All groups share one centre, and each spreads out both ways along 14 directions, with some noise.
In the rows, 128 means zero.
Known rows, each followed by its group:
[190 185 118 151 143 111  77  97 119 138 144 160 124 100 172  98  35 117] -> (4)
[149 116 187 115 120 138 127 124 147 136 134 125 132 156 119 139 140 146] -> (4)
[216 120  76 141 107 121 137 109 127 159 138 159 117  87  97 157  69 133] -> (2)
[152  86 125 131 123 167 130 136  88 165 111 105 117 114 120 111  94 105] -> (5)
[134 139 127 151 102  82 136 144 155 104 140 173 165 127 156 128  86 157] -> (4)
[151 110 141 139 117 139 126 128 123 139 149 134 136 128 128  92  99 156] -> (0)
[160 130 128 155 116 134  99 122 210 111 130 126 129 114 143 122 135 145] -> (3)
[113 126 128 123 136 137 120 143 162 145 105 119 152 159 158 107 103 143] -> (3)
[147 101 144 132 103 141 108 164 175  95 140 148 159 149 124 144 125 153] -> (4)
[132 121 144  90 116 133  93 169 158 128 166 117 121 158 167 124 141 139] -> (3)
[136 115 125 117 168 149  57 154 123  80 149 146 146  99 124 138 120  87] -> (0)
[158 123 124 136 135 147 105 127 153 127 101 108 115 121 132 118 128 119] -> (2)
[132 137 134 145 110 155  85 145 120 108 126 123 120 129 153 129 144 105] -> (2)
[163 131 124 133  92 146 141 132 119 177 133 156 128 130 123 147 100 151] -> (1)
[165  83 123 122 116 139 129 146  72 158  61  90  95 138 107  86 117 148] -> (1)
[160 101 117 133 135 148 121 144 126 155 109 132 118  90 137 136 123 105] -> (2)
[153 178 143 146 157 113 130 145 162 118  94 142 151 130 159  97  85 148] -> (0)
[105  99 130  98 114 144  92 161 169 132  71 111 103 157 136 163 109 116] -> (0)
[139  86 110  85 142 116 164 119 143 168 111 117 125 154  80 136 100 163] -> (2)
[103  88 136 106 115 137 107 164  97 144 188  99 151 120 107 133 109 135] -> (1)
[122 129 169 117 122 171 156 174 130 117 112 112 127 158  86 132 150 147] -> (3)
[135  76 120 127 118 166 125 150 115 155 115 102 110 102 113 117 116 115] -> (2)
[147 119 123 134 124 167  26 153 141  93 132 173 135 116 125 125  98 139] -> (5)
[ 84 166 140 156  95  95 116  81  76 140 144 118 123 123 149 149 145 115] -> (4)
[160 139 186 110 118 145 143 157  93 140 159 127 106 140 150  96  98 123] -> (2)
[156 109 124 120 129 150 134 141 140 108  95 105  60 129 119  51  94 145] -> (1)
[143 137 146 131 109 122 133 149 136 125 139  78 106 126 171 104 143 108] -> (1)
[175 137 128 116 106  95 140 149 106 177 141 139 158 141 167 167 163 140] -> (2)
[105 126 134 142 115  96 172 172 145  60 143  98 140 127 158 124 162 100] -> (4)
[126 147  81 140 137 100  87  98 170  70 148 104 160 145 114 147 112 122] -> (5)
[150  61 179 139  89 129 163 120 117 121 134 101 156 174 119 104 180 163] -> (0)
[116 109 166 140  90  97 116 139 110 135 155 120 146 115 132 132 138 155] -> (5)
[130 120 132  92 152 162 110 152 133 130 119 157 143 159 101 150 120 138] -> (1)
[155 126  97 120 125 129 136 156 101 121 144 126 139 148 118  85 110 168] -> (0)
[133  70  86 127  91 128 182 137 138 137 136 137 111 130 134  87  88 149] -> (5)
[142 128 105 143 122 154 100 124  99 138 100  88 149 155  94 114 191 168] -> (0)
[126 144 174 124 134 168 142 154  99 157 123 101 140 139 127 142 158 109] -> (5)
[155 107 141 102 113 167 124 163 130 135 100  83  88 165 153 115 103  91] -> (2)
[122 156 116 106 150 107  59 117 131 122 139  64 130 164 162 107 140 126] -> (2)
[132 128 183 121 112 150 155 161 160 134  80 116 123 155  98 173 148 135] -> (4)
[109 101 110  85 138 110 141 145 144 129 132 121 129 173 135  98  79 152] -> (3)
[142 129 146 115 119 143 166 138 149 185 119 136 132 162 158 121 155 163] -> (3)
[136  89 115 120 108 150 119 131 170 111 159 120 138 152  70 109 132 191] -> (0)
[148 104 109  80 135 163 149 152 132 178 160 104  81 120 107 113 107 131] -> (2)
[110 186 144 103 142 125  74 146 181 142 143 130 126 139 130 150 136 167] -> (3)
[127 113 120 112 138 109 117 147 108 142 163 141 168 124 110 130 158 177] -> (2)
[126  90 161 128 145  97  85 122 176 141 136 114 186 133 157 124 123 156] -> (3)
[158 113 114 124 128  74 145 104  73 169 119 116 160 141 137 141 124 135] -> (2)
[ 96 114 101  98 119 120 108 171 155 138  98 112 133 173 143 132 130 159] -> (3)
[105 115 202 126 109 137 107 133 135 108 121  94 158 172  87 164 126 136] -> (5)
[118 153  90 136  91 116  93 138 155 173 113 107 154 149 142 184 120 146] -> (1)
[130 190 155 121 136 125  98 123 110 137 125 101 130 154 113 127 147 152] -> (0)
[180  86 121 129 101 111 111 146 142 126  94 137 132 133 129 144  79 133] -> (1)
[146 119 119 141 150 100 115 131 147 110 112 120 148 120 165  97 102 121] -> (0)
[132  66 156 130 109 119 125 153 130  76  96 134  92 134 157  61 137 138] -> (1)
[110 116 144 150 125  87 109 140 115 117 148 108 180 103 146 143 148 123] -> (5)
[121 126 165 118  95 124 160 152  96 138 149  90 129 169 150 110 160 141] -> (2)
[124  79  99  95 133 170 110 166 116 149 133 111  98 104 107 142 138 102] -> (0)
[ 93 120 154 128  79 128 131 141  99 125 162 119 123 141 120 132 126 139] -> (4)
[115 174 127 127 101 113  98 112 106 172 175 148 120 112 161 156 106 125] -> (4)
[146 139 161 140 133 116 100 166 155 155 159  62 153  88 164 120 116 126] -> (4)
[110  85 149  99 134 114  83 144 111 108 129  98 152 151 106 159 134 121] -> (3)
[106 108 125 117 159  74 137 145 100 142 135  75 157  98 120 125 157 139] -> (5)
[130 125 119 106 145 142 125 109 121 146 132 124 101 130 127 117 143 121] -> (4)
[120 132 114 114 145 126 122 124  96 168 119 133 163 144 100 151 161 160] -> (1)
[132 106 118 122 133 158 120 153 137 112 122 157 123 122 120 112 109 133] -> (4)
[166 149 155 139 102 136  92 130 140 141 144 125 113 128 181 115 139 129] -> (1)
[139 115 138 133 142 147 150 130 165 119 131 119 106 107 125  89 148 134] -> (1)
[136 118 144 107 111 147  88 132 107 133 134 155 131 155 104 151 127 148] -> (0)
[145  97 148 147 114 120 130  95 135 103 174 100 128 105 116 117 130 116] -> (3)
[117  91 130 113 136 116 168 108 146 163 136 123 134 130 102 116 157 172] -> (3)
[166 120 178 140 105 154  91 119 138 151 187  80 117 103 121 117 127 128] -> (1)
[124 141 149 117  93 122 157 156 133 133 157 110 124 160 157 135 184 143] -> (5)
[112 120 114 169 113 145 108  88 109 133 158  81 178 125  77 140 145 139] -> (5)
[114  92 107 135 101 164 110 117 140 148 141 109 108 122 112 103 111 143] -> (5)
[160  89 158  99 124 125  81 180  89 123 152 143 138 134 143 117  99 140] -> (5)
[164  83 126 122 132 127  93 142 171  95 165 125 147 115 113 119 166 157] -> (3)
[134 123 107  91 136 129  96 106 131 119 153 115  88 152 123 106  94 122] -> (4)
[ 93  93 136 130  87 170 125 154 160 169 116 141  98 101 132 136  90 128] -> (4)
[191 181 112 126 135  81 184  95 160 144  95 154 122 149 113 161  75 142] -> (1)
[141 170 135 127 138 117 129 166 137 186 107 154 175 141 153 130 145 194] -> (3)
[153 113 126 136 130 119 128 139 132 117 132 159 142 108 111 114 116 163] -> (5)
[172  80 146 110  83 130 141 164 113 149 150 123 142 151 130 172 144 123] -> (2)
[112  68 135  96 123 141  79 165 128 131 129 134 130 133 135 140 111 119] -> (0)
[159  98 171 113 134 128 139 129 159  91 137 135 140 153 118 136 142 124] -> (0)
[109 154 149 120 126  75 153 149 146 112 119 138 142 149 149 122 108 158] -> (0)
[ 89  82  76 111 120 143 150 156 140 146 115  62  90 126 117  96 176 139] -> (5)
[129 133 131 112 112 121 141 137 168 135 133 117 111 149 117 136 116 153] -> (0)
[138 122 138 153  91 120 139 126 110 142 182 120 164 123 164 130 154 127] -> (5)
[157 135 144 117 138 123 124 127 153 158 162 163 153 121 117 136 125 175] -> (1)
[108 161  96 144 121 121   4 172 175 140  60 117 145 123 209 169 113 109] -> (3)
[135 106 116 125 105 150 117 155 124 136 129  81 103 128 138 115 117 116] -> (2)
[133 148 171 162  91 152 148 150 142  99 124 112 136 127  85 139 132 148] -> (4)
[145 156 116 137 148 116  94 110 105 117 142 127 172 149 156 115  91 115] -> (3)
[158 126 135 144 118 109  81  93 133 117 101 136 111 133 136 101 136 157] -> (1)
[124 156 125 137 151 124 152 157  65 131 153 123 140  87  90  78 118 164] -> (4)

New rows, each followed by its group:
[ 72 133 138 120 123 136 102 181  91 141 134  86 145 131 142 126 131 126] -> (3)
[136 111 129 110 147  92 148 137 128 141 127 104 135 119 118 122 135 145] -> (5)
[177  84 129 152 114 130 130 149 121 104 107 127 155 125 125 117 118 125] -> (3)
[126 159 131 143 114 129 154 138 120 121 138  90 119 120 102 126 146 133] -> (4)
[126  79 137  77 119 122 113 195 163 138 189 113 115 103 135 151  86 114] -> (2)
[123 153 143  85 154 176 121 147 150 135  97 141  87 148  87 159 154 127] -> (3)
[ 92 130 135 117 120 128 161 152 122 145 149 148 169 161 150 132 106 141] -> (5)
[ 71 118 104 106 125 136 166 168 135 133 110 115  88 112  85 130 158 151] -> (3)
[155 155 174 138 126 147 114 154 138 106 129 110 129 153 136  72 125 164] -> (2)
[146 104 156 107 132 105 135 129 125 102 110 128 124 163 113 110 133 156] -> (1)
[116 149 111 144 130 172 140 136 119 124 101 142 104 113 102 110  67 117] -> (5)
[126 131  95 119 117 132 104 138 123 145 154 105 125 122 111 126 126 150] -> (4)
[167 187 147 131 119 107  86 114 119 176 128  88 113 135 167 120 125 143] -> (1)
[160 134 151 148 131 140 102 132 106 176 162 183 150  81 170 102  84 145] -> (4)
[116 127 145 109 118 161 111 139  99 158 143 109 132 158 119 130 123 138] -> (5)
[157 131 133 127 125 145 162 146 156 122  98 139 119 144  90 110  95 164] -> (3)
[129 130 158 128 121 125 125 121 146 107 138 115 144 159 109 118 156 167] -> (2)
[168 124 169 126  83 120  94 128 148  73 158  95 120 170 119 147 138 126] -> (5)
[184 122 111 129  94 126 148 151 138 152 167 114 131 135 127 103  97 171] -> (4)
[144 140 117 112 113 120 111 133  93 160 158 113 137 154 156 134 134 128] -> (5)
[119 138  78 110 143 136 149 141 147 120 110  82 100 144 128 121 138 107] -> (5)
[141 140 137 152 132 147 108 138  96 112 122 112 128  92  78 132 107 123] -> (3)
[137 123 127 134 151 155 107 151 142 100  97 124 155 145 116 120 121 128] -> (3)
[131 101 114 145 100 196  93 147 161 130 124  85 125 144 150 103 172 124] -> (3)
[168  95 107  87 158 122 110 124 124 121 163 114 123 152 159  93 143 117] -> (4)
[150  94 137 141  93  88 123  88 161 118 150 128 167 157 136 158 162 152] -> (0)
[117 105  69 146 112 120 111 101 149 126 156  89 122 122 151  68  80 138] -> (3)
[153  99 191 114 171 143 114 121  90 139 119  67 139 140 114  99 185 122] -> (4)
[175 138 147 148 139 147 145 107 134 133 119 153 137 134 163 123 127  98] -> (3)
[181 147 116 136 126 110 134 140 165 127  97 163  90 101 165 126 145 132] -> (5)
[180 114 122 147 119 139 104  94 102  89 164  99 143 142  80 105  88 131] -> (3)
[207 135 123 109 163 131 148 146 136 155 141 152 131 121 117  76  78 173] -> (4)
[ 98 160 124 128 139 170 113 174 142  89 116 120 109 122  93 105 106 143] -> (0)
[110 125 169  98 132  98 143 122 126 153 153 125 103 116 116 134  96 136] -> (3)
[ 99  81 167 110 153 100  93 101 121 116 159  87 147 142 145 109 180 127] -> (4)
[126 137 109 137 123  95 147 129 164 123 118 116 151 142 191 158 151  91] -> (5)
[137 121 132 144  94 153 102 121 128 131 132 121 101 135 136 101 145 149] -> (1)
[102  71 163 148  70 155 127 120 166  90 152 128 157 168  97 132  83 145] -> (5)
[118 139  80  87 127 136 134  97 151  80 130 151  76 181  93 141  90 111] -> (2)
[149 180 104 143 115 116 130 107 109 120 139 138  92  97 112 150 135 116] -> (3)
[147 133 121 115 147 145  97 149 170  92  96 120 130 151 120 145 155 118] -> (5)
[137  96 149 170  97 128 184 113 147 168 103 113 108  79  98 105 100 157] -> (3)
[119 149 110 136 121 129  78 130 103 159 132 142 115  89 115 114 136 171] -> (5)
[145 117 119 142 134 166 140 116 151 156  68 131 119 135 130 118 108 125] -> (3)
[160 108 136 143 105 132 194  97 175 134 139 131 123 153 156  93 137 141] -> (3)
[171 117 132 142 116 131 125 125 159 131 120 127 142 139 134 106  94 152] -> (3)
[ 83 101 125 109 109 130 120 154 152  65 162 117 116 155 120 108 115 129] -> (1)
[108 112 117 132 133 132 113  95 119 130 143  84 142 135  69 111 111 160] -> (3)
[139 107  80 114 122 143  94 121 146  96 173 124 133 140  91 150 199 141] -> (2)
[ 99  41 164  94 145 164  81 162 145 106 131  80 144 133  65 141 180 140] -> (3)
[114  96 120  99 122 113 145 154 150 135 112 145 122 142 141 128 107 140] -> (4)
[152 131 107 123 148 112 131  97 136  95 161 129 155 154 102 100 103 155] -> (3)
[123 157 100 117 110 104 151 107  90 151 139 125  94 141 164 114  68 101] -> (3)
[165 119 136 135 146 158 155 106 172 129  93 150 127 123  90 154 123 119] -> (1)
[216 105 134 117 139 158 140 131  83 112  95 164 118 158 129 114 144 110] -> (1)
[102 152 139  59 141 125  98 128 101 147 147 121  60 123  58 175 115 129] -> (3)
[116 136 110 125 131 137 113 110 123 139 112 125 129 145 119 133 149 136] -> (2)
[144  94 156 121 144 121 117 163 177 115 159 135 145 101 142  95 119 157] -> (3)
[136 109 135 124 135  84 128 128 111 150 129 139 151 105 150 133 108 133] -> (3)
[ 97 123 157 107 137 139 146 121 139 100 152 168 132 155 103 117 148 160] -> (1)
[103 120 150 120 142 134 113 136 125 150  99 118 162 144 123 155 120 125] -> (5)
[146 128 144 116  81 117 170 136 151 107 160 144  90 136 149 171 114  83] -> (2)
[114 137 146 104 134 125 170 114  97 156 126 129  89 123 107 137 114 114] -> (3)
[134 154 115 134  85 122 132 138 119 131 130 123 104 140 145 127  87 125] -> (2)
[169 129 115 148 139 129 127 142 139 104 119 183 175 125 114 121 135 170] -> (4)
[158 160 114 116 182  95 106 154 126 127 122 165 117  72 130 106 115 151] -> (5)
[ 76  61 109 130  88 149  94 122 142 144 137 106 156 162 113 131 109 149] -> (5)
[111 123 101 139 109 135 100 174 158 117  76 111 131 133 137 143 141 136] -> (3)
[137 121 156 107 114 142 165 135  95 129 119 119  99 154 102 143 119 109] -> (3)
[110 124 123 124 117  99 130 127 155 142  90 121 124 141 144 140  86 132] -> (3)
[157 129 147 133 158 129 144 113 143 158  91 100 138 128 122 118 205 153] -> (1)
[157 116 174 157 129 164 113 120 144 113 170 107 133  95 125  88 112 119] -> (3)
[124 133  82 132 120  76 143 122 147 135  93 125 135 138 136 138 100 144] -> (2)
[125 113 186 131  96 115 136 132 144 133 132 114 129 137 139 138 125 137] -> (1)
[107 110 120 126  66 141 132 163 145 141 135 114 100 128 116 126  61 149] -> (4)
[103 149 153 140 172 143 137 137 138  97 125 144 150 101 126 141 207 106] -> (4)
[132 114 169 109 173  92 185  95 146 132 140 130 115 101 111  99 100 132] -> (2)
[128 173 157 113 107  98 111 136 114 175 137 114 135 151 157 163 138 144] -> (0)
[148 101 164 121 157 104 115 108 126 110 143 117 158 146 152 104 170 131] -> (4)
[122  62 124  86 127 118 105 130 140 111 150  99 117 154  87 120 110 145] -> (3)
[156  86 112 127 133 103 114 136 109 149 136  96 134  95 133 113 151 135] -> (5)
[130 179 145 157  86 116 168 122 123 124 113 109 121 141 108 160 145 136] -> (4)
